The rows come from 5 hidden closed curves, with some noise, and rows from the same curve form a group. Each curve winds through 8 dimensions. The rows are also pushed far along 5 directions, which tell nothing about the answers.
In the rows, 128 means zero.
Known rows, each followed by its group:
[112 121 194  96 127 179 131 110 131  54 120 117 137 145 114 103 137] => q111
[137 141 133 152 138 122 133  99 127 154 131 131 132 127 104 105 121] => q933
[119 112 146 121 122 140  99  97 117 153 127 123  83  59 145 131 139] => q816
[135 134 129  83  90 100 141  83 117 109 108 150 104 119 161 112 134] => q111
[120 137 184 150 118 110 133 147 112 118 127 127 103 111 123 126 110] => q111
[132 136  73 123 141  58 103 142 130 216 111 112 101 141 140 130 131] => q379
[144 177 117 138 138 114 152 119 146 148 121 111 127 185 110 113  75] => q45
[141 126 147 112 122 136 163 167 135 120 133 125 159 176 117 105 118] => q111
[119 112 151 141 195 171  77 189 127  87 153 167 154  98 110 175 188] => q45
[138 140 148 115 179 136  96 166 162 119 137 127 173 148 120  95 130] => q379
[139 120  81 141 147 121 118 126 142 125 111 143 146 134 134 131 147] => q816
[160 116  82  23 139 136  90  62 147 165 101 112 142 162 154  55 179] => q816
[124 113 134  65  94 102 142  38 157 161 115 106 114 144 152  47 103] => q933
[118 136 176 167  77 152 166 139  93  50 126 106 140 136 135 135 111] => q933
[129 139 156 142 112 118 149  76 123 124 103 125  93 120 125 100 107] => q45
[101 105 135 101 134 115 107 120 119 135 138 129 105  93 123 137 138] => q111
[130 105 117 145  92 163 153 125 129 123 110 115 115 116 148 145 130] => q379
[133 134 111 160 185 119  82 197 120 126 139 145 166 128  88 154 170] => q933
[121 141 111 149 111 130 153 140 117 136 112 115  95 128 141 168 104] => q45
[117 113  89 133 122 100 123 154  98 164 140 139 121  93 140 165 161] => q933
[110 125 190 143 127 128 138 145 150  76 136 124 154 170 103 107 104] => q45
[134 137 119 143  62 109 174 101 115 165 120 106  97 131 175 128  95] => q933
[148 137 117 135 149 142 120 148 153 159 136 123 136 125 136 123 107] => q111
[137 156  92  75  94 102  85  52  91  96  93 114 103 155 175 124 172] => q379
[131 120 143 133 126 129 145 127 128  93 110 156 125  91 138 123 130] => q816
[123 167  84 168  89 100 104 108  88  97 111 116 107 109 173 179 132] => q816
[143 143 128 159 128 127 170 120 142 165 121 125  95 120 123 123  64] => q45
[105 163 100 170  76 116 131  98  99  72 124 124  91 114 171 205 108] => q816
[105  93 140 113 160 118 106 133 127  80 120 160 133 114 100 131 160] => q45
[127 149 133 133  87 132 173  98 135  77 146 139 157 160 115 129  88] => q379
[147 164 119 130 127 106 128  81 131 168 103 131  77 122 144 119 104] => q45
[127 126 109 113 150 128 104 116 157 134 111 115 129 124 155 112 126] => q379
[119 133 157 195  83 113 177 137 117 160 108 107  61 110 153 152  73] => q933
[114  89 175 148 154 140 123 191 125 125 129 141 112  85 116 145 146] => q45
[115 139 160  96 133 188 129 148 133  22 157 151 177 139 123 156 140] => q933
[156 158 115 115 109 122 145 139 111 147 130 105 153 169 137 103 118] => q816
[110 112 146  99  82  88 148  80 116 123 113 123  96 101 147  97 111] => q933
[141 118 133 148 160 150  97 141 146 153 122 122 121 100 133 120 134] => q816
[135 170 112 130 170 121 110 144 114 136 156 143 136 125 118 153 124] => q379
[123 128 109 118 112 114 123 130 109 144 108 111  93 107 163 143 131] => q933
[130 177  77 155 130 110 138 122 128 153 114 111 105 164 133 173 100] => q111
[105 129 137  51 143 163 100  91 122  33 117 143 142 130 132 135 179] => q45
[123  68 190 140 141 130 142 145 164 168 148 117 148 128  75  56 103] => q379
[107  91 149  86  91 143 136 119 110  82 140 123 158 119 141 109 155] => q933
[123 128  95 130 120 133 124  74 117 118 120 139 108  87 157 147 132] => q379
[ 93  75 224 105  59 152 158 106 133  18 115 141 105  86 163 109 121] => q379
[138 182 137 128 143 152 136 111 137  83 132 115 161 191 106 119 105] => q111
[137  85 123  86 152 123 125 189 155 218 149 104 151 140 112  89 126] => q816
[140 128 128 128 127 154 157 133 131 114 121 151 133 136 127 137 137] => q111
[146 136  97 152 118  92 135 115  97 174 121 162  92  81 141 147 141] => q111
[107 102 187  98  86 152 147 128 144  53 111 123 125 139 136 113 127] => q933
[124  78 165 120 132 123 103 145 129 123 105 125 123  96 120  87 160] => q933
[127  99 220 147 140 129 158 168 182 160 137 115 129 148  83  64  71] => q379
[ 87  76 167 113 131 156  99 147 120 137 158 117 111  82 118 151 155] => q816
[138 119 152 119 117 124 130 126 140 114 118 148 126 113 147 106 134] => q111
[118 130 141 153 187 159 112 194 130 110 141 173 104  86 110 205 140] => q45
[142 151 145 151 115 116 138 103 145 120 114 126 128 152 126 100 102] => q379
[120 140 123 116 120 161 127 144  97  19 143 139 198 172 121 156 172] => q111
[120  93 136  96  83 122 118 109  97 118 104 119  94 107 169 126 172] => q816
[127 117 109 121 106 102 138 144 124 156 132 115 132 143 136 123 122] => q816
[137 137  94 134 140  76 127 131 129 170 113 146  91 122 126 137 111] => q45
[138 171  61 143 113 121  94  74  82  94  97 119 128 161 154 164 184] => q816
[126 186  87 171  82  73 144 101 105 143 106 127  64 110 172 184  84] => q111
[147 168  81 153 133 111 128 121  89 116 135 158 126 110 131 170 131] => q45
[147 177  50 141 166 126 123 170 118 169 149 121 162 165 119 174 125] => q45
[123 152  87  86 166 128  84 131 121 116 137 136 133 125 148 161 157] => q379
[111 182  94 102  90 115 120  72 105  20 121 126 157 195 150 156 145] => q45
[120 126 149 132 125 156 135 111 144 115 108 123  96 123 132 138 120] => q933
[115 122 142 129  96 124 157 134 115 125 103 113  85 134 141 145 118] => q111
[141 201 149 120 136 154 119 102 121  75 171 110 194 190  96 108 105] => q816
[117 115 114 147 155 141 106 204 133 142 131 125 126 112 134 177 148] => q111
[137 166 109 139 131 149 147 129 156  95 150 128 184 203  96 136  99] => q379
[103  91 124 117 128 134 120  99 121 118 141 141 137  99 123 128 156] => q933
[140 123 139 128 104  96 126 104 121 168  83 127  59  78 169 109 128] => q816
[145 204 131 198  97 128 193 106 140 122 120 102 119 189 118 140  32] => q933
[135 111 121 135 149 155 119 114 135 143 138 135 133 102 124 124 133] => q379
[127 141 171 112 141 145 122 100 140  96 122 137 118 132 119 109 123] => q45
[134 152  83 133 135  75 118 118 146 201 103 125  76 138 144 144 111] => q379
[116 146 191 117  77 157 161  64 126  49 112  90 137 162 129  79  94] => q816
[127 124 136 118 160 139 118 158 114 151 124 126 116 131 107 140 154] => q111

New rows. What belongs after each?
[116 134 126 128 139 155 130 135 117 104 170 147 152 121 108 166 132] => q816
[137 137  95 118 119 100 126 103 128 150 138 124 147 104 133 100 107] => q816
[142 185  55 133 140 125 141 107 132 123 122 132 148 174 126 161 114] => q816
[121  65 153 127 139 143 105 144 116 133  87 125  80  73 141 126 173] => q45
[109 110 114 137 129 124 116 134 126  96 146 150 147  74 132 148 132] => q816
[124  88 141  83 147 108 118 146 122 138 125 144 129  94 111  93 151] => q45
[161 140 129 117 111 109 149 124 122 161 107 117 124 123 145  81 114] => q816
[118  88 139 118 171 130 122 159 138 163 109 142  85  81 113 136 138] => q45
[134 121 141 114 131 122 146 126 146 106 113 148 140 110 128  95 121] => q816
[126 132 124 170 128 135 142 123 147 127 121 115 114 119 149 137  91] => q379
[134 154 121 153 146 156 129 175 123 127 143 138 126 145 111 188 126] => q379
[114 111 163 127  64 128 174 110 103 102  88 114  66 120 162 137 117] => q111
[141 126 160 158 118 116 181 172 145 129 134 144 135 134 120 115  84] => q816
[112 110 203 198 120 155 188 166 154 100 131 144 103  82 112 142  60] => q816
[134 154  58  93 146 122  77  80 129 145  94 109 120 132 153 129 163] => q816
[109 101 124  71 118 121 123 129 129 136 138 130 127 111 156 124 145] => q933
[120 145  81 124 139 101 103  96 101  74 103 158 118 130 125 163 164] => q45
[156 162  91  91 169 142 117 171 154 167 159 133 184 175 111 125 138] => q933
[111 101 141 173 182 171  94 190 134 146 146 125 138 123  93 172 160] => q816
[103 130 104  92 183 143  77 125 138  99 165 161 167 136 114 165 182] => q933
[110  98 139 126 101 137 143 127 108 146 150 113 121  99 123 131 125] => q816
[154 149 109 113 101  94 118  64 106 138  97 121 112 146 153  89 142] => q111
[121  64 172 107 132 146 121 118 146 109 121 162 117  56 137  94 150] => q816
[113 118 170 108 154 136 112 123 121 114 142 137 117  99 117 121 131] => q379
[110  77 119 113 141 157  89 109 150 109  90 128 102  73 159 129 165] => q816
[118 107 169 116  92 115 126 125 149 107 118  96 137 122 148  71  99] => q816
[113 158 117 158  98 119 148  75 119 111 121 120 102 146 149 156 104] => q933
[147 210  71 167 138  91 141 102 127 101 142 146 159 190 109 154  83] => q45
[125 145 149 149 118 119 126 140 112 101 135 120 131 157 121 136 120] => q379
[153 155 140 155 133 145 171 169 155 168 160 125 161 159 104 115  80] => q933
[114 139 170 120 117 153 121 101 134  76 155 115 155 116 119 104 100] => q816
[122 136 115 134 133 109 128 121 145  97 121 114 158 173  94 110 107] => q933
[167 210  97 107 143 110 137 115 137 121 118 115 148 197 126 106  84] => q45
[174 212  37 135 150  78 103  97 100 210 139 124 142 178 118 136 135] => q816
[100  95 193 164 112 169 168 122 130  70 118 118 114 123 106 125  97] => q45
[126  94 111  99 122 115 119 118 109 126 113 126 132 116 126 104 157] => q45
[145 158  65 119 144  90 116 145 109 172 139 157 115 108 141 168 134] => q45
[ 97 118 172  78 138 134 112 108 142  22 136 142 176 161 107 101 150] => q45
[119 110 173 124  94 157 161 125 159  64 139 119 177 175 111  92 108] => q933
[105 109 150 141 120 135 141 133 111 106 163 151 134 108 106 156 132] => q816
[101  87 163 100 101 186 143 100 121  10 124 151 155 123 131 137 175] => q111
[121  81 169  91 156 130 114 156 134 156 162 141 145 111  88  93 143] => q379
[118 115 133 236  73 119 179 106 130 160  81 108  37  58 166 156  57] => q816
[141  96 162 107 152 118 120 140 142 208 150 122 138 125  92  66 132] => q816
[136 146 132 109 115 101 115 129 154 122 125  97 156 154 142  79  97] => q816
[145 143 128 136 114  99 144  74 137 195  87 119  49 107 150 105  90] => q45
[145 123 174  99 118 120 151 158 163 202 143  69 150 189 110  43  71] => q816
[139 158 148 136 115 145 162 134 115 119 148 134 132 142 104 139 100] => q379
[133 139 158 146 152 133 133 156 135 164 156 144 127 107 112 131 110] => q45
[144 165 112 157 153 119 125 166 135 179 134 130 106 153 109 168 107] => q379
[142 130 124 133 132  93 152 114 154 158 128 130 130 147 107  84  74] => q45
[121 124  86  85 140 114 108 147 134 129 118 130 127 132 133 147 150] => q933
[137 154 141  54 141 138 108 112 143  96 123 129 146 176 135 105 151] => q816
[130 139 102  88 153 150 101  99 157  91 129 113 177 164 136  98 135] => q379
[120  94 136 199 129 116 140 145 162 167 105 125  81  92 136 138  92] => q816
[146 160 114 178 101 113 166 147 106 189 150 125 111 112 143 153  85] => q45
[115  87 177 117  99 134 149 114 106 123 107 142  80  95 135 122 158] => q816
[138 139  80 170 132  77 105 131 105 183  91 131  61  85 149 162 125] => q933
[109 117 191  93 115 135 126  69 139  70 122 132 124 123 127  78 129] => q933
[139 108 120  74 112 164 105  66 110 102 102 133 113 119 164 113 190] => q816
[133 162 139 129 132 133 140 131 120 138 131 128 108 156 119 152 121] => q816
[148 180  96 197 141  91 130 175 109 122 139 135 166 163  96 156 109] => q933
[146 142 106 107 156 146 115 114 148 154 132 129 153 160  99 111 141] => q379
[105 100 155  99 115 130  99  75 132 104 108  98 115 133 133  86 142] => q111
[133 139 116 125 129 178 132 150 125  87 139 127 161 156 121 162 141] => q379
[125 123 101 121 203 162  60 191 123 125 146 157 130  93 134 200 189] => q379
[105  53 187 114 131 153  98 175 105 112 121 144  99  66 139 146 200] => q816
[128 143 149 179  85 137 179 130  97 105 153 118 150 130 122 130  92] => q45
[112 102 111 118 133 114 126 160 144 129 152 131 162 120 120 127 121] => q816
[126 100  93  89 197  75  59 187 141 230 144 128 136 115 103 116 173] => q111
[103 115 159 157 172 146  89 173 120 107 173 158 150  84  91 166 158] => q816
[112 115 132 100 151 109  93 127 158 144 151 124 154 106 114  95 119] => q816
[ 97  94 151 181 130 148 147 193 145 118 164 136 129  80 116 177  88] => q816
[117 105 129 121 106 142 115  89 106  89 102 116 129 142 137 121 177] => q816
[131 125 117 107 125 164 116  91 145  68 108 127 146 144 150 116 143] => q816
[128 170  98 146 101 138 163  82 122  73 111 131 126 152 142 157 105] => q816
[128 142 173 159 126 149 134 125 121 137 154 116 123 116 110 125  99] => q816
[125 146 152 174 152 146 127 181 125 123 140 147 105 128 104 196 124] => q379
[141 160 114 151 134 101 123 158 146 141 126 126 127 140 142 138  93] => q816
[135 104 170 112 159 153 151 170 180 182 163 131 145 123 100  89  85] => q933
[128 136 118 119 137 112 118 109 147 108 131 149 158 134 124 114 132] => q379
[120  97 113 106 179  90 106 147 150 159 123 151 130 127  91 106 142] => q45
[138 152 106 180 127 113 165 152 150 131 156 144 172 139 116 132  76] => q379
